The rows of a group lie close to one hidden flat surface of 12 dimensions, which may be shifted away from zero. Surfaces can cross.
Some rows, each with its group after it:
[-2 -3 -1  4  6 -1 -2  1 10  1 -2 -1  1 -6  6 17 -2  3 -4  0  3 15  6 -4
  1  1]
K
[  8  19  -5   1  -2  11 -11 -10  -5 -14 -14  -9  -2  -8  -4  -5 -16  20
   0   9  -3  13   7 -17 -14   5]
U
[  9   5   3   2  -5   7   2 -10  -9  -6  -6  -9   4  -4  -4  -9 -11   9
   1  -8  -4   7  -4  -9  -5   5]
U
[ -9 -25  14   4   3   7  -3   1  -9  12  -4  -8 -12  -4   3   5   5 -18
  -1  -9 -12  14   3   6  -1  -8]
K
[ 16  -7  12 -19   8  -1   0  -7   0 -17   4  -1 -14  -4   6   1  -3  -1
  14   1  -6  12  17  -2   5 -19]
U
[  0 -32   7   6   3  -7  15 -15   9  -6  23   5  32   1  -1  16 -15 -34
  17 -14  -7 -15   2  -2  21   2]
U
[-27  -6  -1  -9  14  -1   7   4   0   6  -2  12   3   1 -10  -6 -18   1
  17   5 -12  -1 -10 -19   8   8]
J
[ 16  -1  20  12 -13   7  -6  -6   2  -2   1 -14  -9  -3   8  24  -6   5
   1   7   2   9  14 -16  -5 -13]
K
[ 25   1  -2 -44 -16   0  11   8  -2 -12 -13   4  -1  15   4 -19 -10   9
 -16  -1  -9  22  -8  -8  12  -7]
D
[ -1 -21  17  22  -4  13   5 -17  -7   2  10  -5   3  -9  -6  14  -1 -18
  22  -3 -11 -18   4   7  -5  -8]
U
[ -6   5  18  11   5   4 -14   3  -5  -2  -2  -1 -22   0   1   6  11   6
  10  10  -1  -3  -7  13  -5  -1]
K
[ -5   6 -14  -5  12  -1  -2  12   0  -4 -12   7   6   3  -3  -7 -16   5
  -1  15  -6   2  -1 -20  -4   7]
J
[ 12  -1  10   1 -19  11  -7   2 -16  -8  -7  -3   1  12   6 -17   4 -11
  -9  15  -8 -11 -12  11   0   4]
U
[ -2  -5  13   2  21 -28   6  11   2   6  14   8   1   0   8  -7   2  -8
  10 -15   7   1  -6  -7  15  -9]
U
[ 10   2  14  14   9   2   9 -26   1  -3  -1  -9   2 -31   1   6 -13   1
  14   5 -11   7  15 -19  -6 -22]
D
[  2 -24   5  -1   5  13  16  23 -14   2   8   3 -26  15 -10   8   2  22
  22 -23   2   4  -1   1  -9  -1]
D
[  3   5  -2  -6 -15  -5 -10  -8   8  -2  -7   3  11   4  -9   1  11  -1
  -1  -5   0  -4 -11  18   0   2]
K
[  4 -16  -9  -7 -18  14   6   2  -4   5  -6   1   4  14 -13  -9   2  -1
   7  -6  -7   1   9   0  -6  -7]
K
[ -2  -4  17  19  13  -2  29   8  -6  23   0  -5 -13 -22   2   9  -2  11
 -12 -15  -2  11 -33  -1  -4   1]
J
[ -6   1  -2 -17 -20   4   1   0   8  10   7   0  -4   9  -6  23  -2  -1
  -9   3   2 -12  -1   1   0   0]
K
[ -4   0   7  10   4   9  -5 -13   5 -14  -9   4  -1  -4  -6 -10   6   0
  14  12 -10   6   4  12   5   8]
J
[ 13   2  -1   4   0  -1  10 -10  18 -14  -6   5  14  -3   5   1  -2  -1
  -6  15  -2  12   3   3  16   8]
J
[ -1   6   8  -3   5 -13  25  -2  13  11  14  14  -8  -2 -18   5  -1   9
  22   5   0 -23   2 -15   1 -19]
D
[  5  18  -4  28  11 -17 -16   6   9  -4  -1  -6  20  -4  18   0  -4   1
  -4  15  15   6  14 -22   0   4]
K
[  4  12 -14  -6 -16  19  -8   6   5   1 -13   3 -20   7 -17  20  13  40
  11   5   4  -1   6  11 -27  -5]
K
[-17   9   3  -5 -16  -3  -7 -10   6  17  11  -8  -7  -1  -4  19   6   9
  -4 -23  14  -2  -5   6  -2   9]
D
[ -9  -2   8  -8  -2   5  19  -7   4   0  -2   8   1   0  -9  -4 -11   7
   8   3  -9   3 -14  -6  14  10]
J
[ 21   6   3   9   6   0   8   2 -13 -13  -2   2   0  -4  -6 -17   0  10
  12  -1  -4 -12  -8   0 -10  -8]
J
[ -6   4 -10 -14  -3  -5  -9  15 -13   3   4   0  -5  13   0 -15   3  13
   4 -20  11   0  -1  -4  -5   1]
J
[ 19  15   4  -5  -9 -15  17  -3  -1   3  17   5   6   3   1 -17  -4  -3
   0  10   6 -30   1 -17   4 -17]
D
[ 7  0  4 15  6  5 -1  0 -3 -4 -4 -5 -5 -4  4 -2 -1  3  2  8 -2  8  9 -7
 -4 -3]
J
[ 10   3  -1   7   0   6  11   3  -2  10   2  -3 -16 -12  14  -2   3   9
   0  18   3   6  23 -17  -9 -27]
D
[-17  -9   1  -8  -3  -3   1 -12  16  13   2  -6  -1  -8  10  21   2  -5
 -10 -14   4  32  10   0  14   2]
D
[-32   1  -9  -4   0 -22  -1   4  19  22  21  10   6   8  -6  20  12  -2
   4 -27  21 -10  -9  11  11  14]
U
[ -4 -16   9 -25 -21  21  -1   1 -21  -2 -10  -5 -13  19 -15 -13 -10  -2
   2 -10 -19   3 -12  -1  -2   6]
J
[ -3  19 -10 -29  13 -22  -8 -18  22  -4  -2   9   7 -16   3  -5   5 -15
 -11  10  -4   7  11   6  13 -15]
U
[ -5  14  -8   2 -14  12  -8 -13   4  -5  -2   6   3   2 -15   6   5  10
  10  12   0 -24  -4  15  -9   8]
U
[-25  -8   6  18  -3   3 -30  -4  -1  11 -23   0   1  -3  -5  -8  25 -22
   2   1 -14  10  -5  27  -5   2]
K
[  6  -5   7  26  13 -11 -16   6  -1   5   4  -5   8  -9   8  21  -1 -21
   5  11  -1 -20  12  -7 -16 -22]
K
[ 7 -2 -7 15  5  9  3  0  0 -7  2 -3 -2 -9  7 11  5 11  3 -3  6  3  7  9
 -9  0]
U
[  2  10   3 -24   0  -2  -3   9  -6   3 -14  -5 -19  -3  -1  -1  -6  21
  -8 -11  -3  21 -10  -8  -9  -8]
D
[-18  17 -12   8 -14   3  -9 -16  13   1  -5   3  16   4  -6 -12   9 -10
 -14  16   3  -8  -3  16  10  28]
D
[ -2   3  -6   6   9 -10  -5   5   1   0   2  -2  10  -4  12   1  -4  -5
 -10   0   6   5   1  -5   3   6]
U
[-13  -6  -8  -4  -1  -2  -9   5   2  13  -4   8   2   2 -10   8   8 -18
  -3   4  -8 -21  -4  15 -11  -8]
K
[  1  -1  -1  -2   3  -7   1   7  -4   5   4   2   4   0   3  -1  -1  -4
  -5  -7   3  -5 -10   1  -1  -3]
J
[  7   2  -5   8   7   2  -5   8  -6 -12  -6  -5  -5   4   1 -14   7  17
  -1 -14   8  17   0   6  -3  15]
J
[-23  -2  -9  -3 -13  23 -21   5  11  -4 -17   9  -5  16  -2  20   6   3
   1  35  -8   2   1  14   3  19]
U
[ 21  17  -4  -2 -16   4  -3 -14   6 -22  -3   4  10   6  -7 -10   6   4
   1  17   0 -15   2  13   0   2]
J
[ 7  4 12 19  8 -6  1  0 -1 -5  3 -7 -1 -6 13 -6  1 -5 -7  3  5  8  3 -6
  6  3]
J
[ -3   8 -12   1  -6  -1 -12  20  -2   0  -1   2  -5  18   2   1   8  20
   1  -2  15   2   1  -1  -6   8]
K
[-14   5  30   6   2 -19  -4 -20   4  21  18 -12  -7 -18  -5  24  -4 -15
   7 -16   1  -9  -2 -11   0 -15]
D
[ 21  -5  13  -3   7 -11   8  -2   6 -20   3   4  15   0  10  -1 -14 -10
   4  10  -6   3  -2 -11  18  -4]
K
[ 12   6   1  -7  12 -14  -3   5  -1  -6  -1   6   5  -7  14  -8   1  -9
  -3  13   0  -2  -1  -2   4 -18]
D
[  5  -3   2   0   8   7  16 -13   2  -7 -12  -4   7 -10 -11  -8 -27  13
   5  -1 -13  22   5 -30   1   5]
D
[-14  -7 -11  -1 -13  -1  10   1  20   9   8  15  19  13 -13  21  -2   0
   9   1   4 -16  -6   2  10  12]
U
[  3 -10   5   8  -4  10 -12   1 -14 -13   1  -8   5  11  -8   6 -10  -7
   3  -6  -7 -13  -8   4  -8  18]
D

New rows. What belongs after each?
[ -8  12  -5   1  -4  -3  -1  -2   7   7 -10   4   1  -3  -7  -6   6   9
  -2   3   0   2  -8   2  -2   4]
U
[  6  -5   0  -4 -11  -2  -5   7  -1  -6   5   6   3  17  -3   1   8   4
  10 -11   7  -9  -8  10   3   5]
K
[ -1   6   2  12  -5  -4  11   2  -3  16  -1   2  -2  -5  -8 -13  10  13
   2 -20   6   0 -18   4  -8   0]
U
[-13  -9   0  -5  -5   1  -6  -3   1   8  -6   2  -3  -3   0   5  16 -10
  -8 -15  -4   9 -15  30   3   6]
J
[ -6  -4  10   4  -8   8   1  -3  -1   6   1  -3 -15   6  -9   2   3  -2
   1   4  -4  -5   3   2  -2  -1]
D
[-20  -2  12  -4  10  -2  -6   8  11   5 -12  13 -19   2  -4   3  10   3
  15  17  -9  10   1   3   6  -7]
U
[  2  17 -11 -10  -6   1   2   6   7   0   0  15 -12   7 -12   2  15  21
   8  14   6 -19  -3  12 -10  -7]
D
[  8  26 -10   2  -7  -4   5  -3  19 -12  14   7   2   3  -7  25   0  36
  14   3  22 -20  -1   0  -2  11]
K
[  3 -18  -5   2   1  -6  14  18  10  -3   9  14  16  17   7   8   2  -3
   6  -4   9  -3  -8   5  16  10]
U
[-1  2  5 -6 -3  4 -7 -9  1 -8 -1  0  0  1 -4  0 -1 -5  8  9 -6 -5  1  3
  3  1]
U
[  2  20   1   7   2 -20  -8  -4  -3   8  12  -8  12 -11  19 -10  -3 -15
 -18   4  14 -10   0 -11   4  -7]
D
[ -3 -17   4  -1  -6   5   0   5  -2   5   5   0  -2   7  10  11   8 -15
  -6   1   0   1   1  14   7  -1]
U
[  8  -5  -7  -3 -22  11   8   8 -13  -2   9  -8   3  23   0  -9  -6   7
 -12 -14  10  -5  -2  -5   1  19]
D
[ -4  12   0  -4  10  -7  -5  11   7 -11  -2   5  -6   4  11   2   1  19
  -3   3  11  18  -8   1  10  17]
K
[-13   9   6   1   6  -1   5  -5  15  15  -8   4 -10  -6 -14  12  -8  -1
  -2  26 -11  -2   9 -22  -3  -9]
D
[  6  -8   5  -3   0   8  15   3  -2   3  -8  -1  -9   2   3 -17  -7  -1
  -8  14 -11  21  13 -19   6  -8]
D
[  8   9   3   1 -15  11  -1  -4  -9  12  -6  -3  -8  -8 -14  13   2  -1
  -5  13 -10 -32 -12   7 -26 -18]
J
[-11  -8  -8   6   1  -5  -8   2  -2  14   3   3   7  -1  -9   3   9 -20
   3  -7  -1 -22  -3  14  -9  -8]
K
[  7 -14   6  15 -14  10  11   1  -4  -2   9   6  11  11  -3   8   1  -9
  12   7  -1 -27  -8  10   2   2]
U
[  9   8  10 -22 -13  -3  17  -2   8   1   1  13 -11  10 -17 -13   5   5
   5  11  -8 -12  -6   1   7 -13]
D
[ -1   8 -15  16   0   9   1 -12  -1  -7   0  -5  15  -9   2  -4  -7  11
   0  -1   7   3   5  -4  -4  17]
D
[ -9   6   0  13  14  -8   3   0  -1  12   2   0  -7 -14   4  -9   5   4
   2  -2   7   6   3  -7  -2  -7]
D
[-11   3   4  -4  -6   5  -1   0  -2   1   1  -3  -2  11  -3  -4 -13   1
  -2   8  -3   1  -2 -16   7  16]
J
[ -2  17  -5 -23   6 -15   1  -8  13   3 -10   4  -3 -11  -4  -8   0   7
  -7   0  -2  18   4 -11   5 -10]
U
[ -8   1   5   3  -5   0  -5 -14  -3   7   0  -7   8  -6  -2   0  -4 -16
  -3  -3  -5  -6  -2   0   1   0]
U
[-11   9  10  10  12 -14   0  -7   2   9   9   5 -10 -15  -4  -2  16   2
  16  -8   5 -11  -8  13  -3 -10]
D
[  0  -7   4 -18   7  -7   8   4   7  -1   4   6  -5   0  -6  15  -5  11
  12 -19   0   9  -7  -2   4  -5]
D
[-12  -9 -11   1  -4  11   8   1   0   6  -1   7  -2   4 -10  -8   4   4
  11  -2  -3  -2   6   0  -2   4]
K
[  9  16  17  16   8  -8   2 -22  -2   3  -2 -12   1 -28   8 -10  -6 -10
  -9  11  -6   6   3 -13  -1 -12]
K
[  0   8  -6  -6   5 -16  -2   2   5  -1   6   6   7  -1  15 -14   8   0
   1  -2  12   7   6  -1  12  -8]
J
[ 13   2   6 -28   8 -24 -10  10  -7 -26  17   0   6  19  19 -15 -10  -7
  -4 -13  11   4  -4  -7  24   8]
U
[  4  -2  -1   3  -2  12 -31  -5 -12 -17 -14  -9  -6   5   3 -14   7 -12
   7  18 -11   6  28   3 -12 -11]
J
[ -4  -1  -9  -6   3  -9  -2   9  -2   1   4   3   7   7   3  -3   1   1
  -5 -15   8   0  -8   4   3   9]
J
[ -7 -21  14  11 -13  15  -4 -13 -19   0  -3 -17   5  -2   0  -9  -2 -14
  -1 -27  -8  12 -12  13   2  17]
U
[ 10  -4   2  -5   0  -2   3   9  -7  -1   1  -7   5   6   7  -2 -20  -6
  -7  12  -4   0   9 -30   2  -6]
J
[ -6  -2   6  11  -2  -1 -17  -4  -6  -6  13  -4   9   5   6   9  -3 -17
   5   3   4 -21  -1   6   2  10]
U
[  0 -16   7 -12 -16  11   7   4   1   2  -3  -4  -1  16  -2  12 -19   3
   3   3  -8  13   5 -24   9   2]
U
[  6 -30   8  -6  -5   2 -10  21 -10  -3  -5  -7  -7  21   8  -6  11  -3
   3 -33   2  30  -5  12   5   2]
K
[ 10  17   7  10   8 -14 -12   4  -3 -13  -9  -6  -2  -5  12 -20  12  18
  -1 -18  11  26 -12   6   4   8]
K
[-24  17   7  -1 -15   7 -11   9  -5  25 -13  -4 -27   7 -13 -10  12  25
  -2  -2   3   8 -15  -4 -12   6]
U
[ 12   0  -7  -2  10  -8  -4  14  -5 -12  -1   1   2   2  23 -13  12  -3
 -18  -5  11  15  -6  18   9   6]
U
[ 12 -12 -17 -20  -9  -5 -19  -1   6 -13   5   3  15  12  15   0  10 -18
   5  -4   8   6  29  10   7 -18]
J
[  4  -1   5  -1  -2  -2  10   8  -4   4  10   4 -10   8  -6  -4   2   4
   7  -3   3 -12   0  -4  -1  -7]
D
[ 20 -21   9 -20 -11  13  10  -4   1 -19  -2   6  -5   9  -1   8   2   2
  12  -4 -12   9   1  14   9  -9]
D
[ -8  -6  11  18   0   7  11 -16  16 -10   7   2   6   4  -2  12  -6   1
   8   6   1   7   4   0  19  27]
J
[ -8 -25   6  23  -1  13   9 -11   4  -2   8  -1   7   4  -1   5   1 -19
  10   2  -5   0  14   7  11  13]
D
[  2 -16   0  15  -4  20  -7   0  -9   4 -22  -4  -4  -2 -10 -13   8  -2
  15   4 -16  14  16   2 -18 -16]
K
[-12   0  -5 -18 -14   6 -18  -9  -6  -5 -10   6   5  10 -18 -11   9 -15
   6   0 -13 -20 -15  27  -2   5]
J
[  9 -19   6  -8  -7   7   8  -6   4  -5   0   5   7   0   5   3   3 -27
  -2  15 -14  -4   4  12  13 -12]
U
[-7  0 -4  4 10 -5  1  6  7  5  7 -1 -3 -4 10 18 -5  4 -6 -3 10  6  5 -8
  3  4]
K
[ 14   1  -1  -2 -10   6   2 -10   1 -10  11   3   0   5  -5   4   8   8
  22  -1   6 -17  13   7  -5 -13]
J
[-15  12   4 -16 -11  -9   8   0  15  14   2  14 -12  13 -17 -12  18  -1
  -4   4   2 -12 -11  13  13   3]
D
[ -1  -4  18  12   9   7 -13  -6 -23 -10  -3  -3  -6  -2  -9 -22  -5 -16
  25   9 -18 -22   3  -5 -10 -11]
J
[ -2  -6  22 -11 -16  12   5 -11  -3   2  -6  -2 -18   7 -19  -9   4   1
   7  -7 -13   4  -9  11   3   2]
D
[ 11  -9   0  22  16  -5   0  -2  -6 -14   5   1  18 -10  13  -6   4 -18
   0   0   0  -4  -3  16   4   4]
U
[  7   5   9   0   7   7 -16   2  -4 -10 -17   1  -7  -2  -8  14 -12  -5
   4  35 -21 -14   3  -9 -18 -13]
D
[ 15  -1 -14  11   0  -2  21  10  13  13  -9   9  16  -9  10   4   2  -9
 -21  27  -1  -1   5  -6  -2 -18]
U
[-15  13  -8   9  10 -14 -12  12  -5  10  10   0   4  -1   1   5  -3  -2
   0   1  12 -24  -4  -8  -9   3]
J
[ 23  -4   4   0 -14  19  -8   0 -19  -7  -4 -15 -10  -4  22  -3   3  -3
 -11  12  -1   8  13   3 -10 -19]
D
[ -2  -9  11   3   2   3  -1   5  -5   9   1   1 -19  -1  10   1  19  -7
   0   8  -1   4   7  13  -1 -18]
D
[ 18 -12 -10  -7  13   3   6  29  -8 -17   1   8 -13  13   0   0   3  28
  18 -14   7   6   0   3  -9  -5]
K
[ -6  16   5   3   1   3 -37  -6  -7 -11 -16 -10   6  -4 -10  20 -15  -9
  -5  16 -14 -16 -12   4 -19  12]
D
